There are 9 hidden switches. A switch that is on adds its own fixed numbers to the row, and there is some noise. The rows also spread widely along 11 directions, which tell nothing about the answers.
(in the rows, 128 means zero)
Some rows, each with its switches (1 for on, 0 for off) after it:
[146 149 142 141 120 118 128 103 135 124 147 118 137 137 137 129 130 122
 111 134 133 127 143 118 116 124 123 119 135 129 108  88 134] | 0 0 1 0 0 0 0 1 0
[115 135 163 155 167 151 143 107 194 145 134 163 155 171 146 107 140  87
 108 157 108 154  92  69 121 102  70 154 150  98  67  70 124] | 0 0 1 0 0 1 0 0 0
[118  73 155 139 116 123 109 125 176 146 108 146  87 156 181  91  71 132
 155 114 149  79 158 146 141  50 109 152 123 168 148 109 139] | 0 1 1 0 0 0 1 1 0
[148 149 140 148 158 131 139 122 134 127 150 118 129 113 166 102 106 116
 155 119 123 132 132 108 115  99 105 137 151 140 148 117 161] | 0 1 0 1 1 1 0 1 0
[133 145 126 166 124 121 151 125 124 105 139  98 110 130 124 150 126 148
 145 119 126 121 153 130 110 137 130 119 126 131 136  99 161] | 1 0 0 0 1 0 0 1 1
[105 153 152 180  88 160 132 150 149 142  96 148 111 142 149 114 105 142
 136 146 139  97 159 115 123 141 119 126 101 123 140 110 121] | 0 1 1 0 0 1 1 0 1
[123 117 122 113 186  86 129  86 162 136 125 121  96 174 147  80  70  93
 124  93  87 103 169 178 155  48 127 151 106 147 170 136 168] | 1 0 0 0 0 0 1 0 0
[112  99 133 166 165 139 142 137 156 145 116 114  99 134 137 149  70 178
 135 112 100 142 137 106 145  69 159 108 120 180 134 106 176] | 0 0 0 0 1 0 0 1 1
[118 143 140 131 160 120 139  63  95 159 154  88 157 120 108 154  91 158
 119  70 122 169  82 116 111 104 151  57 203 139 140 160 170] | 0 0 0 0 0 0 1 0 0
[128 208 124 168 122 145 154 140 111 125 116 127 146 110 154 111 105 123
 147 125 124 129 150 115 118 168 109 128 123 122 151 114 136] | 1 0 1 0 1 1 1 1 0
[160 137 120 164 172 124 144 104 139 114 127  97 115 144 132 123  94 161
 133 113 121 130 148 124 131 105 108 117 126 152 136  60 197] | 0 1 1 0 1 1 1 1 0
[124 135 160 179 115 144 134 123 141 128 145 143 113 142 142  99  97 112
 150 129 120 136 176 129 123 103 104 132 150 127 147 139 149] | 1 1 1 0 1 1 1 0 0
[160 190 127 141 114 120 152 164  91  92 158 112 150  91 156 120 111 146
 155 117 147 137 102 104 101 168 109 102 157 141 150 119 130] | 1 1 0 0 1 0 0 0 0
[ 65 138 125 130 144 114 132 117 121 157  51 107 151  72 218  80  92 104
 215  33 160  94  89 140  91 132  88 129 178 114 161 174 157] | 0 1 0 0 0 0 1 0 0
[ 88  96 147 176 116 154 165 119 143 134 130 145 108 172  64 147  80 158
 154 104 142 140 110 141 115 125  83  99 186 117 147 158 145] | 0 0 0 0 1 0 1 1 1
[136 192 138 142  92 132 133  93 114 156 129 113 154 150 119 122 101 148
  97 130 163 116 131 128 110 161 146  82 147 122 127 113 108] | 0 1 1 0 0 0 1 0 1
[145 142 107 140 151 107 134 123 129 109 107 106 118 112 179 100  87 146
 148  89 132 117 162 154 135 116 135 110 115 157 144 105 160] | 1 0 1 0 0 0 0 1 0
[126 131 127 164 153 125 143 128 156 108 114 116 128 130 156 115 107 145
 148 111 127 132 143 117 123 124 113 116 128 129 111  87 160] | 1 1 1 0 0 0 0 1 0
[108 136 168 172 129 158 141 149 131 126 146 154 130 117 150 112 115 103
 153 125 110 159 141 105 119 112  99 118 156 116 134 162 136] | 0 0 0 0 0 1 0 0 1
[153 151 158 179 106 153 161 125 120 108 191 142 121 180  81 136  97 154
 139 155 142 138 117 116 113 130  59 114 176 117 165 114 140] | 1 1 1 0 1 1 1 1 1
[166 105 129 134  74 129 150 129 116 102 141 125 109 147 112 143  98 193
 159 107 211  95  72 149  99 148  83  96 181 161 152 101 109] | 0 0 0 0 1 0 0 1 1
[145 153 127 109 172 107 128  48 177 160 124 112 173 170 157  81 112 101
  91 113 153 135 104 122 113 102 115 121 166 119  73  68 121] | 0 1 1 0 0 0 0 0 0
[140 144 163 135 103 125 116  79 135 135 142 114 143 125 180 111 165  92
 164 116 177  93 108 107  79 126  79 150 171 104 115  80 130] | 0 1 0 0 0 1 1 1 0
[127 160 118 134 104 140 158 114 115 158 135 105 123 146  78 165  67 216
  90 114 142 134  74 117 132 146 185  57 156 167 152 136 106] | 1 0 0 0 1 0 0 0 0
[121 167 153 190 148 148 151  82 116 151 156 103 153 139 116 149 118 140
 138 124 108 159 109  91 102 126 108  99 178 106 140 128 178] | 1 0 1 1 1 1 1 0 1
[ 96 118 139 194 127 129 137 132 131 100 107 108  82 132 128 145 132 127
 160 119  87  92 182 143 122 120  89 142  94 101 164 113 205] | 0 0 1 0 0 1 1 0 1
[158 118 144 144 123 135 127  93 177 141 113 142 141 156 194  80 122 111
 143 129 182 114 112 125 103 103  83 150 157 145  88  56 110] | 0 0 1 0 1 1 0 0 1

New rows. What belongs after each?
[120 151 140 152 120 142 141 169 134 131 114 145 118 124 165 115  86 134
 158 130 133 113 143 111 130 122 120 138 110 162 149 110 127] | 0 0 0 0 1 0 1 1 1
[158 175 181 178  83 139 129 124 108 105 218 127 116 149 106 153 147 120
 120 186 106 118 166  91 116 125 104 130 131 104 168 114 146] | 1 1 1 1 0 1 1 1 0
[128 171 165 174 128 153 146 161 135 126 166 158 148 138 124 120  89 115
 123 162 105 167 157  82 132 124 107 125 143 136 123 119 131] | 0 1 1 0 1 0 1 1 0
[ 53 131 148 194 119 176 152  95 138 176  88 123 125 144  96 162  98 166
 148 101 129 129 101 110 112 139 109  92 170  92 138 148 156] | 0 0 1 0 0 1 1 1 1
[164 178 131 134  67 123 112 140 110 120 129 125 104 108 187  90 101 129
 120 135 147  82 197 161 137 129 165 118  89 163 170 127 103] | 1 0 1 0 0 1 0 0 0
[132 114 143 156 148 124 146 116 137 107 137 130 127 148 134 120 113 123
 160 105 139 141 139 136 113 116  86 114 153 125 123 112 158] | 0 0 0 0 0 0 1 1 1
[166 144 133 145 194 145 157 139 178 121 155 157 123 179 134  91  78 124
 104 157  98 165 142 107 154  75 104 141 111 165 118  72 136] | 0 0 0 0 1 1 0 1 1
[ 90 108 164 187  57 129 104 103 143 149 107 100  95 105 187 145 154 113
 173 121 153  77 203 132  93 111 152 153 130 123 117 111 151] | 1 0 1 0 1 0 0 1 1
[ 87 159 118 187 120 169 168 122 167 152  50 148 137 148 148  84  81 145
 179  97 178 113 125 143 106 175  76 120 150 103 125 117 119] | 1 1 1 0 1 1 1 1 1
[126 163 146 170 133 124 142 153  97 117 156 108 120 106 142 135 102 129
 170 126 105 118 154 110 115 120 110 129 131 134 185 140 181] | 0 1 0 1 1 0 1 1 1
[133  97 171 177  93 150 107 153 126 130 136 129 102 102 182 132  96 163
 169 117 153 136 193 115 123  88 169  88 133 184 130 128 150] | 0 1 0 0 0 0 1 1 1
[159 147 140 188 159 147 146 139 149 106 139 123 130 127 172 124 124 142
 145 142 118 158 157  88 119 113 111 130 121 148 102  52 167] | 1 0 1 0 1 1 0 1 1
[ 93 150 148 174 123 177 148 109 153 173 100 149 138 133 122 116  93 133
 130 113 138 160 145 110 120 135 145  98 154 128 104 138 114] | 0 0 0 0 1 1 1 1 0
[139 143 141 160 121 142 139  88 130 139 138 119 116 152 115 127 114 146
 131 121 141 121 152 143 118 121 132  97 135 128 146 124 144] | 0 0 0 1 0 1 1 1 1
[119 104 150 139 145 138 133 137 158 144 137 138 115 145 153 113  71 151
 147 115 135 125 111 110 134  69 119 119 151 162 144 126 137] | 0 1 0 0 0 0 0 1 1
[140 155 141 177 125 131 154 127 113  80 146 132 124 137 100 119 132 108
 134 125 109 145 172 147 115 160  71 110 137  90 140 126 163] | 0 0 1 0 0 1 1 0 0
[120 158 161 150  72 141 115 105 133 165 132 118 116 142 148 150 130 136
 115 154 138  74 112  92 110 118 132 150 125 141 144  86 120] | 0 0 1 0 1 1 1 0 0
[129 139 157 164  93 161 131 149 145 136 133 155 113 141 170 110  98 141
 147 143 148 110 134 111 129 111 110 130 130 145 150 116 108] | 1 0 1 0 0 1 0 1 1
[193 126 136 156 109 109 131 108 118  96 169 115 118 141 141  95 101 136
 145 122 172 125 188 172 109 114 107 104 160 152 144 111 151] | 0 1 1 1 1 0 0 1 1
[141 170 163 189 109 164 149 100 128 141 170 123 145 148 101 151 124 161
 126 152 142 152 114  79 101 148 113  96 176 114 122 101 136] | 1 1 1 1 1 1 1 1 0
[115 118 163 153 104 131 143 131 122 114 165 134 111 147 101 142 110 136
 161 126 132 104 103 118 111 120  71 123 168 109 174 153 145] | 0 1 0 1 0 0 1 1 0
[162 118 161 168 112 151 131 125 128 121 143 123 135 137 159 154 126 187
 145 134 167 130  74  78 104 122  97  96 156 160 112  57 140] | 0 0 1 0 0 1 1 0 1
[112 107 163 185  88 144 123  93 127 129 147  83  99 121 115 193 153 176
 137 126 134 108 126  90  98 119 130 104 156 114 123  86 180] | 0 1 1 0 0 1 0 1 0
[194 174 133 177 130 168 170 179 161  89 140 180 146 171 127  84  97 161
 111 184 160 161 126 100 127 175  76 104 120 143  95  59  87] | 0 1 1 1 1 1 0 0 1
[120 157 142 125 105 126 128  83 118 165 140 118 117 161 118 108  80 135
 123 118 137  70  95 146 123 105 101 123 157 117 206 160 132] | 0 1 1 1 0 1 1 0 0
[135 172 134 158 135 130 150 139 127 110 130 135 136 144 124 123 122 130
 128 139 120 130 142 120 119 159 118 109 106 117 131 111 133] | 0 0 0 1 0 0 1 0 1
[114 126 110 150 176 104 150  95 107 131 126  63 102 122 148 146  78 162
 174  70  99  89  74 138 120  75  84 135 159 140 218 127 229] | 1 0 1 0 1 1 0 0 1
[179 169 138 174  84 104 141 182  81  37 165 107 118 101 135 144 152 134
 162 148 135 105 166 121  98 184  65 133 114 124 155  74 173] | 0 1 1 0 1 0 1 0 0
[ 88 138 145 215 105 192 152 139 144 161  88 125 125 115 123 151  90 194
 142 121 147 156 142  94 114 151 151  73 154 132 106 124 144] | 0 1 1 0 1 1 0 1 1
[199 141 139 147 155 108 132 145 133  88 176 141 116 161 154  71  69 109
 133 146 122 141 211 157 148  76  94 137 116 176 155  92 162] | 0 1 1 0 1 0 1 1 1
[159 149 161 172 106 120 131 111 141 102 157 139 144 147 158 105 164  72
 156 158 150 122 180 126  91 138  64 161 141 101 102  77 137] | 0 0 1 1 1 0 1 1 1
[145 156 125 117 156 124 139  94 117 160 141 101 126 136 156 101  50 159
 149  85 146 111  93 132 129  82 126 113 167 173 196 130 154] | 1 1 0 0 1 1 1 1 0
[157 135 165 174  86 149 122 111 117 143 151 123 123 131 159 122 102 155
 153 131 170 114 137 118 103 112 118 103 168 152 154 122 140] | 0 1 1 1 1 1 1 0 1
[114 178 105 163 132 131 138  98 146 137  56  96 140 113 176  94 129 130
 139  99 153  98 161 145 103 170 130 115 107 100 107  83 149] | 0 1 1 0 0 1 0 0 1
[154 195 142 157 143 134 133 110 122 137 151 119 150 130 149 100 102 110
 107 139 111 150 173 110 123 121 131 119 131 136 128 101 150] | 0 1 1 0 1 1 1 0 0
[159 163 123 145  58 134 133 154 101 124 128 109 109 124 137 137  79 198
 130 134 185  78 134 138 117 156 148  94 127 174 170 100 110] | 0 1 1 0 1 0 0 1 1
[138 135 146 161 141 136 139 144 133 116 152 124 107 132 142 120 103 142
 145 134 109 119 130 112 126 101 106 120 126 133 172 133 162] | 0 1 0 1 0 1 0 0 1
[110 118 142 188 118 156 153  99 140 139 100 152 151 131 122  94  93 132
 154  85 167 179 156 154 105 156 111  68 199 116  91 168 127] | 0 0 1 1 1 0 1 0 0
